Each new row is followed by its nearest point in the smallest flat space through zero that holds the last named rows.

q_357, 3 rows:
[[ 14  68  11   2  61  14 -12   7]
 [ 15 -19  -5   0  77  26 -17 -16]
 [ 29 -12 -26  -1  32 -46 -60  22]]
New rows:
[-26  22 -37  27 -40  36 -16  24]
[ -7  15   5   0 -27  -6  10   6]
[-22 -20 -14   7 -33 -46  46   8]
[-11 -18  -2  -1 -53 -16  11   4]
[ -2 -19   5 -32  21  23 -19  -6]
[  4 -19  -3   0  26  12  -4 -10]

q_411, 3 rows:
[[  1 100   3   8 -30 -34  28 -32]
 [  7  30  37  35   8  97  -3 -48]
 [-36 100  30   2  43  36   1 -15]]
New rows:
[-26  -9  -4  -3  19 -46 -36   2]
[-14  -5  -9 -18  15 -28  -4  25]
[ 42  -4  -7  15  18 -14  11  27]
[  3 -12  -6  -3  -5 -12   0   5]
[-2 -7 -4 22  1  5 11 50]
[ -4 -13  -3  -6   8  -4  -5  11]
[ 37   3 -10  33   5 -70  24  22]
[  8   2 -19  -9 -26 -54  12   7]
[ -2   0   8  10   8 -51  -4 -28]
[  2  10  -8  -4 -12 -27   7   2]
[ 20   4  -6  -5  39  -2   7 -46]
[ 0 10  5  5  1 12  1 -8]

q_902:
[[-23  53  58  32 -14 -23   4 -77]
 [ 59  46  52   3 -86   2  34  17]
 [ 13  25 -32  29 -37 -15  61 -59]]
New rows:
[23  4  0  9 13 62 17  0]
[10 -3 -7 -3 -8  3  7 10]
[ 47  -3 -29  25  70   6   8  -2]
[ -8 -19 -35  -1  18   1   4  -1]
[ -5 -30  -7 -12   5  27   4 -16]
[ -5 -10 -17  -2  11   1   0   1]
[-35 -70  48 -28  -3 -42   2   9]
[-12  -6  17  -8  19   3 -27  13]
[-37 -35   7 -31  55   0 -41   2]
[-37 -26   2 -11  57   3 -47  11]

q_993 (3 x 8):
[[ 16  11   8 -38  27  12  56  12]
 [-29  13   7 -31 -21  14 -26 -44]
 [ -1  45  26   0  56 -47   4 -44]]
New rows:
[-55  10 -58  12 -36 -24 -16 -31]
[-22  -2  -2   9 -26   0 -44 -26]
[  2 -55   6   6  20 -15  47 -14]
[14 -1  0  1 15 -3 23 17]
[-61  41  11 -38   4  30 -19  13]
[-19  11   6 -37 -13  19  -4 -29]
[ 27  10  27  20  14 -14 -18  -5]
[  4   8   4  20  17 -23  -7  -5]

q_302:
[[ 25   9  20 -24   2  54 -18 -11]
 [-20  -6  61 -13  21  11 -41  38]
 [ 29  27   1  -6 -83 -19 -11  28]]
New rows:
[  4 -21  38  47   4  -2  -4  47]
[-19  -5  27   2   4 -18 -17  29]
[-39  20 -11  25  -5  -7  12 -19]
[ -9  -5 -16  11   5 -18  13  -5]
[ 42 -19 -11 -16 -21 -35   3  10]
[  9   9 -11   3 -31 -16   5   6]
[-24 -38 -16  46  -9  42 -46  17]
[-7 -4 14 -3 12  5 -9  6]
[-37  14  16 -16  23  29  15  16]
[-10  -8  18  -4  27  13 -10   2]

q_713 (3 x 8):
[[ -56   65  -57  100   49   13   15   -1]
 [ -58   91 -100   42   23   14   64   23]
 [ -87   23  -77  100   29   10    8   20]]
New rows:
[ 39 -14 -82  44   7  10 -19 -40]
[-18   9 -12  32  13   3  -2   0]
[  4   6 -28 -16 -27 -31  41 -38]
[  3  16 -16 -25  -9   1  22   8]
[ 57  52 -46  81   2 -56 -22 -13]
[ -1  46  -1  49  36   7   1 -18]

q_207:
[[ 15 -14 -17  -2  52  11   3  66]
 [  1  -6  15  -2  34  79 -28  40]
 [-14  48 -22  -9  75 -33  10   2]]
New rows:
[ 30  -1   6 -24  -2  -1 -29 -42]
[ -7   9   8   0 -13   4  -5 -23]
[ -8 -23  -2 -26  25   8   1  41]
[ 10 -12  -7   0  24  11   0  39]
[41 16 -5  0 52 22 28 69]
[ 13  -9 -17  -3  58  13   2  65]

q_808, 3 rows:
[[ 18  44 -32  55 -23  -4  24 -42]
 [ -4 -43   5 -22 -31   5 -37 -18]
 [ -5 -82 -13  17  19 -12 -49  -1]]
New rows:
[-25  39 -46  -7 -20 -32 -36 -17]
[  6   8  -9  11 -22   2   0 -22]
[-15 -21 -23 -14 -53  -1  12  16]
[  0  -7   4 -14 -25   6 -11 -13]
[-51  18  -6 -10  12  34 -11 -24]
[-1  6  5 -9 -8  3  1 -2]
[ 11  10 -17  16   4   4  -2  20]
[ 2  6 -6 14 12 -4  7  3]
[ 63 -46  14 -38  28  38 -15 -29]
[ -6 -34   7 -19  -6   2 -25   1]
[-32  -6 -12 -18  29  13   4  20]
[ -6  -7  10 -11  24  -2   1  25]

q_892, 3 rows:
[[-19  96  -6  28 -72   8 -30   9]
 [-14  58  -9  14 -50  -3  37  10]
 [-63  50 -15  20 -29 -32 -33  -4]]
New rows:
[-23  37  -3  -7 -16  22   6  50]
[ -4  34  -3   9 -28   3   7   5]
[ 37 -61  10 -53  33   9   6   5]
[ 38 -61  11 -19  44  14  11  -3]
[ -3  26 -14 -35   0  -9  11  15]
[-6 10 -3  2 -9 -4 15  2]
[-53 -60   0  22   5   6  34  17]
[-25 -29  -8  -7  23 -27  32  -5]
[ 24 -15 -13  28   2  16 -49  29]
[ 19  -1   9   1   4  18 -45  -2]
[ 26  -7 -12  23 -47  -8  -3  70]
[ 16  24   2   4 -22  15   8   6]

q_543 (3 x 8):
[[-77 -65   5  23 -29  21  -3 -61]
 [-11 -20  23  -5 -55 -45 -67  15]
 [-29 -17  39 -45 -10  61  -1 -42]]
New rows:
[ 64  -3  -2 -60  -7 -22  -1   2]
[ 33  28  17 -31   0  -2 -15  25]
[  7 -60 -32  24 -11  -1  10  22]
[-15 -15 -19  31  -3 -19   4  -4]
[ 15  17  -8 -19  -1 -55 -27  70]
[ 38  25  -2   0 -12 -50 -32  47]
[ -8   8  37  15  28  16 -26 -64]
[-19 -13  12 -11  -3  26   4 -23]
[  9  14   7   7 -21 -35   1  -1]
[  6   2  -3   6  -9 -22 -14  14]

q_480, 3 rows:
[[ 15  44 -25  28 -15 -38  17 -25]
 [ 19 -20 -21 -47  20  -6   0 -24]
 [ 36 -60 -54   2   6 -27 -29 -40]]
New rows:
[ 28 -42  14  -9  53  22  12  24]
[ -3 -36   8 -29  15  21 -12   8]
[ 27 -26  -8   7  15   2 -21 -17]
[ 12 -31 -18   0   3  -5 -15 -11]
[ 50  22 -27  -4  -3  12   1  77]
[-5  8  7  2 -2  3  4  6]
[-39  23  -6   6  13 -22  31 -25]
[  2  33  -2  -1  -3 -12  17  -7]
[-86  -4  -4  46  14 -37 -12  14]
[-12   2  11  46 -18   3  -8  17]
[-38  44 -29   8  15  53 -40   6]
[-12   9  17   6  -3  11   3  15]

q_567, 3 rows:
[[-35  22 -30  31  55 -16 -29  66]
 [-40  11  28  -6 -36  10 -27  32]
 [-32  -8  39  56   7   4 -16 -10]]
New rows:
[  6  72  34 -25   4 -16  20 -11]
[  3   1   0 -15 -13   2   1   1]
[ 16  39 -10 -13 -11  -5  35 -46]
[ 29  -9  -6 -17  -7   1  20 -28]
[-71  16  65 -20  26   7 -29  17]
[-49   9  32  21 -17   7 -32  32]
[ 41  13   3  10 -58 -50 -26 -45]
[ 15 -11  15 -12 -25   7  13 -32]
